The rows of a group lie close to one hidden flat surface of 9 dimensions, which may be shifted away from zero. Surfaces can cross.
Some rows, each with its group after it:
[ -4   0   2 -19  -8  10  10   0  -7  -4  15 -20 -10  28 -27   6 -10  21
  -7  -2 -15]  (3)
[ -2   3   7  -4  10  -4  11   3  -8   0   2  -1  -2   6 -11 -14  -7 -14
   8  -1   2]  (2)
[ 3 12  2 -9  3  8  2  3 -8  1 15 -6 -3 24 -5 -1  2 13 -3 -4  2]  (0)
[ 10  -9   1  19  -7 -12   5  -6  21 -22 -17   4   4 -26  11  17   1 -10
  14  -4  -8]  (3)
[ -6  -8 -15  16  24  -7   5   2  -6  10 -22   5 -10  -6   4   5 -12  -8
 -10  11   4]  (3)
[ -1   3 -16  -1  13   4  10   8 -32  -1   6   1   3  -8   2  22 -32   3
 -10  -6   2]  (1)
[-23 -15   3  -4  20  -2 -10   7 -18  -6  -5   5   1 -23 -20  -1 -25  -9
 -15  11 -13]  (4)
[ -2   4  -5  -4   2   4   6   5 -12  11  -2  -3   0   5  -3   1  -4   2
  -6   1   0]  (1)
[ -3  -8   2   0  11  -1   4   0  -4  -1  -1  -2  -4   6 -13  -1 -16  -5
  -4   7  -6]  (1)
[  9  21   9   1   0  13   7   5   8 -11  -1  -4 -22   6  -5  -7  37  25
   6  -7 -12]  (0)
[ 12   2 -11  15   5  -7  -1  -6   4   5 -13   4  -5  10  11   9   8   9
 -15  -2  -1]  (0)
[ 12 -10 -12   5   5  -8  17  -6  -2  12  -9  -4 -10  -6   6  -1 -18 -22
   3   4  -1]  (4)
[-17  -8   1   9  23   2   2   3   3 -10 -14   4 -18   3 -14  -8  -1   0
  -4  10   2]  (1)
[ -9  -6  -5 -10 -16 -13 -11  -1 -14  10   6  -9  22  -3  -2  19 -17   5
 -13  -5  -9]  (2)
[ -3  12  -6  -6  -2   4  12   4 -11  23  -3   0  13  28   3  -4   3   4
  -3  -6  17]  (0)
[  8   0 -11  -1  -9  -5   5  -1  -5  16  -7  -8  -5  -6   5   9   1   1
  -4  -4  -8]  (2)
[  0  15  -1  -6  -6 -12 -11   6 -17   7  10   1  20  -9  13   5   5  -4
   2 -14   8]  (2)
[ 13  19   3  20  17  -8   1  -6   1  -4 -14  20   9  36  13  -8  23   8
 -12 -11  16]  (4)
[ -1   1  15   0  -5  -1   7  -4  21 -17   1   2   9  22  -7 -11   8  -3
  14  -3   7]  (4)
[ 16  -1 -15   1  12 -10  14  -7  -8  -3   6  -7 -30 -12   5   0  -9 -15
   3  -6  -7]  (2)
[  7  -7 -10  -1  22 -15   8 -13 -14   4   8   0  -8  22   1 -11 -26 -23
  -6  -2  12]  (1)
[ 10  -7  -1  16  18 -15   0   0  -1   9 -19  -1  -6   5  -7   4  -9  -8
 -12  12 -17]  (1)
[-18  -7  12 -10  -3   0  -2   9  -4  -4  -1 -10   3 -10 -23  -1  -7   1
   3   5 -17]  (2)
[-17  -3  -3  -5   3   0  -5   4 -11  12 -12   0  -1  -8 -11  -5   3   4
 -15   1  -8]  (4)
[  0   8  16  13  20 -15   5  15  -7  23 -31   9  18  12 -13 -12   7 -15
  -6  10 -11]  (1)
[  4  -1 -24 -23 -16   8   2  -9 -25  21  18  -6 -11 -33  17  -6 -11 -14
  -4 -14   3]  (3)
[-19  -5   6  -1  -9  -7 -16  -4   8 -19   2   2  11  -2  -2   7   3  10
  -5  -7   3]  (4)
[  3 -12  -3   7 -18  -8   5 -20  19 -24  -3   7  17   9   9  12  -8   1
  -4 -14   8]  (0)
[ -9  -5  22 -16 -13  -5  -2  -3   7  -7   5   0   9 -15 -12 -28   7 -22
  15  -3  -6]  (3)
[  3 -14   2   2   1  -6  -2  -1   4  -1  -5  -7  -8 -14 -10   0  -9  -9
   0  10 -17]  (3)
[ 13   8 -12  -6 -11  -1  13  -1 -17  30  -8  -3   2  -8   9   1  -1  -7
  -9  -7  -6]  (3)
[  5   1 -18   2  -6   3  22   3  -8   6 -13   0  -3 -20  10  13 -11  -5
   4  -9   0]  (3)
[  5  11   2  14  10  -7   5  10   1   1 -19   5  -1  -7   4   2  15  -3
   7   1  -3]  (2)
[ 10   9   9  -4  -2  -1  -8   8 -11  -6  21  -1  19   6   1  14  -8   7
   3  -5   0]  (2)
[  4   4  -1   0  -3  -7   9  -4  -5   4  -7   5  10   0   5  -6   0 -12
   1  -8   3]  (3)
[ 12   1  -7  14  13  -1  -9   3  -3  13  -7  -1 -10   9   2  16   1  17
 -16  11 -10]  (0)
[ -9   4  13 -22  -9   1  17  -3  -7  -7  11  -3   7  10 -16 -24  -4 -17
  14 -13   5]  (3)
[ -6   8  -3   3  -8  -4  -3  -1   7   9 -13   3   6   6  11  -3  23   7
  -3  -9  10]  (4)
[ 14   7  -3  12  15  -8   6 -21   5 -24  -1   7 -14  48   0  -4   9  15
 -21 -17   6]  (0)
[  3   2  -1  -8  14 -15   0  -6 -23  -5  15   2   1   2  -1  -9 -17 -21
  -5 -12   3]  (1)
[-10   2   3  -5  -6   1   1  -1  -2  -5  -1   8   8 -15   2  -7   4  -8
   5  -7   5]  (3)
[  8   7   8   5   0  15   8  26  -3  21 -17  -9  -3 -11 -13  10   5  13
   7  19 -27]  (2)
[-12  -7  -5  -7 -12  -5  -3  -6  -1  -1   0  -8   0   5  -5   5  -5   7
 -10  -4  -4]  (4)
[-18 -23   2 -17 -20  -9  22 -20  17 -10  -9 -14 -15   0 -22 -21  -8 -18
   6  -4 -13]  (2)
[-11 -10 -15  -7   4  -2   0   1 -26  19 -14  -2 -13 -30  -7   1 -15  -6
 -24   1 -21]  (4)
[ 10   0 -14   5   5 -13  15 -13  -4  13 -10   6  -1   6  17 -12  -6 -28
   1  -7  19]  (0)
[ -4  -2   0  -4   0   0   7  -1  -1   8  -5   0  -1  -4  -1 -13   0 -14
   3   1   2]  (4)
[-16   5   3   2  10   7 -10   2  -5 -27  10   7   6  24  -5  14  -1  31
 -15  -7  12]  (1)
[  0   0   9   1   2  -2  -6  15  -7  -5   4  -4   8 -19  -8  15 -10   2
   7   5 -14]  (2)
[ 10  11 -10   1  -4  10   7  10  -8  25  -7 -10  -4  19   0  19   3  26
 -13   3  -9]  (0)
[  1  10  12  13  13  -8  -8  14 -16  -8  -8   9  30  15 -10  22  -7  19
 -17  -2 -11]  (1)
[-25  -2  10 -11  18  -4 -29   9 -16  25   9   8  31  21  -6 -17 -13 -11
 -12  16  23]  (0)
[-28  -1   3  -5 -10 -10 -10  -2   5  -5  -6   1  13   2  -3  -4  11   4
  -5  -7  11]  (4)
[  0  10   9  11   2  -8   9  10  -4  -8 -12  14  33   0   7  10  -3  -8
   9  -9  10]  (1)
[  5   1 -12  -7  -6   3  -4  -3  -7  24   3  -5  -6  -2   9  -3   4   1
  -9   1   1]  (0)

New rows. What belongs after each?
[-20  -7  22 -11  -3  -6   4  -4  10 -35   7   1   6  -6 -20 -16   0 -17
  18  -6  -1]  (2)
[ -7 -10  -5  13  12 -25  21 -15   9  -9 -28   5  -1  16  -2 -14  -5 -26
   0  -6   9]  (2)
[ 17   3  -3   6  -5   1   8   2   0 -14  14  -7   6   8   6  29 -14  11
   9  -6  -1]  (0)
[  7   0  -4  -5  -3   4   4  -8  -1   0   8  -5 -12   8  -1  -5  -1   2
  -2  -3   0]  (0)
[ -7  10   2 -12 -14  13  13   8  -7   6   3   1  18   1   2  -2   0  -1
  12  -8  12]  (1)
[-8  3  4  1  6  4  3  7 -6 -7 -2  4  9  3 -7  2 -3  4 -3 -1  1]  (1)
[ 12   2  -3   6  -1 -20  20 -10  14   0 -11 -15 -16  32  -6  -1   7  -4
   8  -5  -4]  (3)
[  9   2  -9   2  14 -12   7 -15 -17  -3   1  12  -3   3  10 -14  -7 -19
 -12 -17   9]  (4)
[27  2 -1  4  2  3  2 -6  9 -6 16  0 -6 10 11  2 -6 -6 12  2  8]  (4)
[-17   9   6  -4  15   4  -8  10 -11  15  -6   9   5  -8  -2 -22  11 -10
   1   7  11]  (4)
[ -2  -4 -10   1  15  -7  11  -3  -8  19  -7  -1  -4  17   0 -10 -17 -19
  -2   6  12]  (4)
[ -3  -2  -3  -1   5   3 -16  -1 -12  -5   5  -1  -5   7  -8  13  -5  23
 -27   0 -16]  (4)
[ -9 -11  -5  -2   7   3   0   6  -5  14  -7  -6  -6 -12 -11   2 -16  -8
  -2  15  -9]  (4)
[ -5  -2  -4  10  12   2   3  14  -3  22 -25   5  -2 -32   6  -6   1 -18
   6  16  -2]  (4)
[  5  -5 -11 -14  -7   7 -15  -6 -11  19  17 -12 -15   6  -3   3  -4  17
 -20   4 -10]  (0)
[ -9  19  -6  -3 -14  15   9   8  -3  15 -10   7  14   3  14  -1  23  13
   6 -11  20]  (1)
[  4  -2  -1   0   6  -9   6   1  -7   0  -2  -4  -1  -1  -5   3 -12 -10
   1   1  -4]  (2)
[ 0  2 -2 -5 -1  1  7  1 -6 12 -2 -2  1  8 -3 -5 -5 -3 -1  2  0]  (1)
[ -6  -2  20  -2   7 -10  14 -11  15 -26   4   9  14  27  -8 -27  -2 -25
  17  -8  21]  (4)
[-16  -1  -2  10  31  -4   6   8 -19 -21  -4  13   4  -4  -6   7 -22  -8
  -5  -3  10]  (1)
[-10  -9  15  -2  -5  -1  -3   1  15 -15  -3  -7  -3  -4 -17  -1   5   5
   4   7 -16]  (3)
[ 18  13  -2  11 -12  -5  20 -12   3  -6 -29  15  -2  -6  14 -11  33  -2
 -11 -27 -12]  (4)
[-2  3 -3  7  5 -2  2  1  0  0 -8  2  1  6  2  4  3  5 -4  0  4]  (1)
[  6  -9  -5  -1  -4   0   6   0  -3   5  -5  -8  -7 -13  -5  10 -14  -1
  -4   5 -19]  (3)
[ 2  9  3 10  8 -2  7  6 -7  3 -7 11 29 31  3  9 -8  5 -5 -5 16]  (1)
[ 13  10   6  16   6  -3   7   5   7  -4 -13   5   8  19   1   7  10   8
   3  -2   1]  (2)
[ -9   0  10   2   0 -11   7  -4   9 -15  -7   6   6  -2   2 -16   9 -17
  15  -8  11]  (3)
[  6 -15 -11   0   5  -1  14 -22   4   1  -7  -2 -22  24 -10 -12 -11  -2
 -21   0  -8]  (0)
[-46 -20  12  21  10 -14  -1  17  22  -4 -49   5  25  -9 -20   9  -7  -8
   6  22   0]  (4)
[ -1   4   6  -6   1   4   2   0  -1   1   3   5  -1  -8   0 -19   7 -12
   8  -1   5]  (4)
[ -8   4  -3  -7   8 -14   0   2 -20  11   3  -1   7   1   0  -7 -10 -16
  -4  -7   6]  (2)
[-29 -18 -18 -12 -18 -26 -14 -21  -6 -15  10 -11   7   1   0  21 -22   8
 -23 -20   5]  (4)
[-12   1 -18   2   8   0 -23  -5  -4  10   0  -5 -24   8   4   7  15  26
 -24   5   3]  (3)
[ -3 -11 -11   0   3  -6 -21 -10   9   6   6 -20 -35  11  -8   7   5  22
 -20  13 -16]  (3)
[  8  -4   8  -6 -16 -11   3 -10   3 -17  16   0  30  16   5  13 -18  -5
   6 -13   9]  (2)
[ 16  11 -20  13   9 -16  -5   1 -14  17  -9  -1  -7   1  17  20   4  10
 -16  -7  -3]  (2)
[-19   7  26  -9   3   2 -13  12   0 -26  13   2  10  -1 -19  -4  10  10
   7  -2  -6]  (2)
[ -9   9   8 -10   9  10  -4   6  -4  17  -4   0 -13   6 -13 -29  21   2
  -3   8  -2]  (0)
[ -1  -4 -13   8  22  -2 -12   7 -18  19  -4   1  -6  -1  -1  13 -17   6
 -20  15  -3]  (4)
[ -7  -2  -7  -1   3   3   5   4  -7  10 -10   1  -4 -15  -1  -1  -5  -5
  -4   5  -4]  (3)
[ 22   3 -20  -3  10 -19  -4 -15 -23  38   3  -4  -5  22  13  -7 -10 -14
 -23  -5   1]  (3)
[ -4  -9  -7 -14  -6  -5  17 -12   4  11   5 -15  -6  27 -10 -11 -16 -12
   6   1   7]  (4)
[12  5 -3 17 12 -4 -3 11 -2  5 -5  1  3 -3  7 15 -1  3  3  9 -1]  (0)
[ -3   9 -12  -1  29 -18  -6  11 -38  26  -1   1   5  -2   5  -1 -17 -20
 -10   0  10]  (2)
[-11   5  -2 -15 -10   6   2  -2  -4  -1  11  -8  -8  11  -8  -5   7  13
  -4  -9   1]  (3)
[ -5  -4  12  15  12 -12   4   4  15  -1 -26   1   1  11 -12  -5   8  -6
   1  11  -9]  (3)
[  6   0  -2  -6  -5  -3  15  -7   2   0  -2  -6 -13   4  -2 -10   3 -10
   6  -6  -3]  (2)
[  7   1  -2   4   2 -10  14  -9   6  -4  -9   0  -7  10   1  -8   3 -11
   4  -7   3]  (2)
[ -5   1 -13   1  14  -2  -8   6 -10  25   4   0  -1 -10  14  -7 -10 -20
   9  12  22]  (4)
[ -7   5   6   3  -4  -2  11  -1   8   4 -21   6   7   8  -3 -16  17  -5
   2  -6   3]  (4)
[-13  -8  16  -8  -7  -6 -24  -4  20   3   1 -11 -13   1 -15 -21  27   4
  -1  13 -15]  (3)
[  0  15  12 -10   8  11  -5  10  -8 -16  19  -6 -22  -8 -13 -10  18  12
   8  -2 -12]  (2)
[  4   1 -15   2   3   0 -11   2  -8  21   6  -5  -7  -3  12   7  -3   3
  -7   6   7]  (4)
[-14   7   7 -12   3  15   5  12  -2  32  -7  -7  -3  18 -16 -26  10  -1
   5  17   3]  (4)
[  6  11   0  -3   9  -4  17   5 -11  12  -4   2  -1  -4   4 -20   2 -27
  17  -2   9]  (2)
[  4   3  -6   4  12 -16   8  -7  -7  -2  -3   1  -3   8   4  -7  -6 -17
   2  -8   9]  (2)
[ -4  -6   0  -5   1  -3   5  -5   3   3   3  -7   0  16  -6  -5 -12  -6
   2   4   6]  (4)
[ -3  -8   8   7 -10   3  13   1  19   6 -26  -6  13  33 -20  10  -2  19
 -11  11 -16]  (2)
[ 14   7   6  -5  -7 -18 -18 -10  -1  10   6  -4  -5   3   3 -13  23  -1
 -11  -9 -15]  (1)
[16  6 -6 -7 -9  2  7 -3 -5  6 11 -8 -7  0  4  2  0  1  4 -7 -5]  (2)
[  2  11  10 -12  -7  -5   3   4 -14  15   0   1  17   2  -4 -17   6 -15
   4  -7  -2]  (1)
[ -8 -10  12   1  17  10  -8  13   1  -2   5  -2   0  -9 -17   0 -17  -4
   9  24  -6]  (4)
[-21 -12 -18 -16 -21  -5 -13  -3  -8  12   8 -15  -6 -31   3  12  -9   3
  -5  -3  -4]  (4)
[ 23  -1 -13   7   8  -9  18 -20   3 -16   5  -2 -25  19   8  -2  -5  -3
  -5 -13  -1]  (0)
[-10 -13   5   4  16  -4  -4  -1   4 -12  -5  -4 -22 -13 -16  -9  -6  -6
  -3  12 -15]  (1)
[-13  -2   1  -6  -3  -1   5   0   3   8  -6  -2   3  -5  -4 -17   2 -14
   9   1   7]  (4)
[ 11 -12  -3   1  -8 -10   1 -26  16 -20   4   7 -13 -12  13 -14   5 -17
   2 -15   2]  (0)
[ 20   9   5  20   5   9  14  11  15  14 -29  10  -4 -15  10  -8  23  -7
  16  11  -6]  (4)
[-18  -8   3  -5  -4   4   4  11   4  17 -13  -4   1 -31  -3 -14   0 -25
  21  14   5]  (4)
[  4  10   4   4  -4  -7   1  -9   3 -14  -3  13   7   3  13  -8  21   1
  -4 -18   6]  (4)
[  5  10 -14  -5  -6  -2  -9  -9 -19   9  -1   3  -9   1   8   2  15  20
 -33 -19 -10]  (4)
[  1   6   3   1   6  -6   4   4 -10   3  -3   6  14   8  -2   1  -7  -6
  -3  -3   1]  (1)
[-19  11  -6 -23 -15   6  -9  -4 -21  20  -3  -3  -6   1  -7 -15  21  20
 -29 -16 -10]  (4)
[-27  -5   1  -3   5  -6 -18   1 -14  -4  -5   6   7 -13  -8   3  -3   6
 -19  -3  -4]  (4)
[ -8 -11   7  11   0  -6  11  -3  14 -14 -15  10  23  15  -5   4 -13  -6
   2   1   7]  (0)
[  0  -2 -13 -13 -36   3  19  -5  13  27 -17 -20 -13  -7   1  -2  14   3
   5  -2 -14]  (4)
[  8   4   6 -11 -12  -6   5   2   0  34 -11 -12  -6   7 -11 -19  17  -5
  -3   6 -23]  (3)
[  9   3 -19   6  20   2 -13   6 -21  28   0   3 -11 -20  16   3  -5  -4
 -12   9   3]  (4)
[-17   5   5   0  10  -8  -8  19 -18  24 -16  -1  21   6 -12   5  -5   2
 -10   8  -5]  (2)
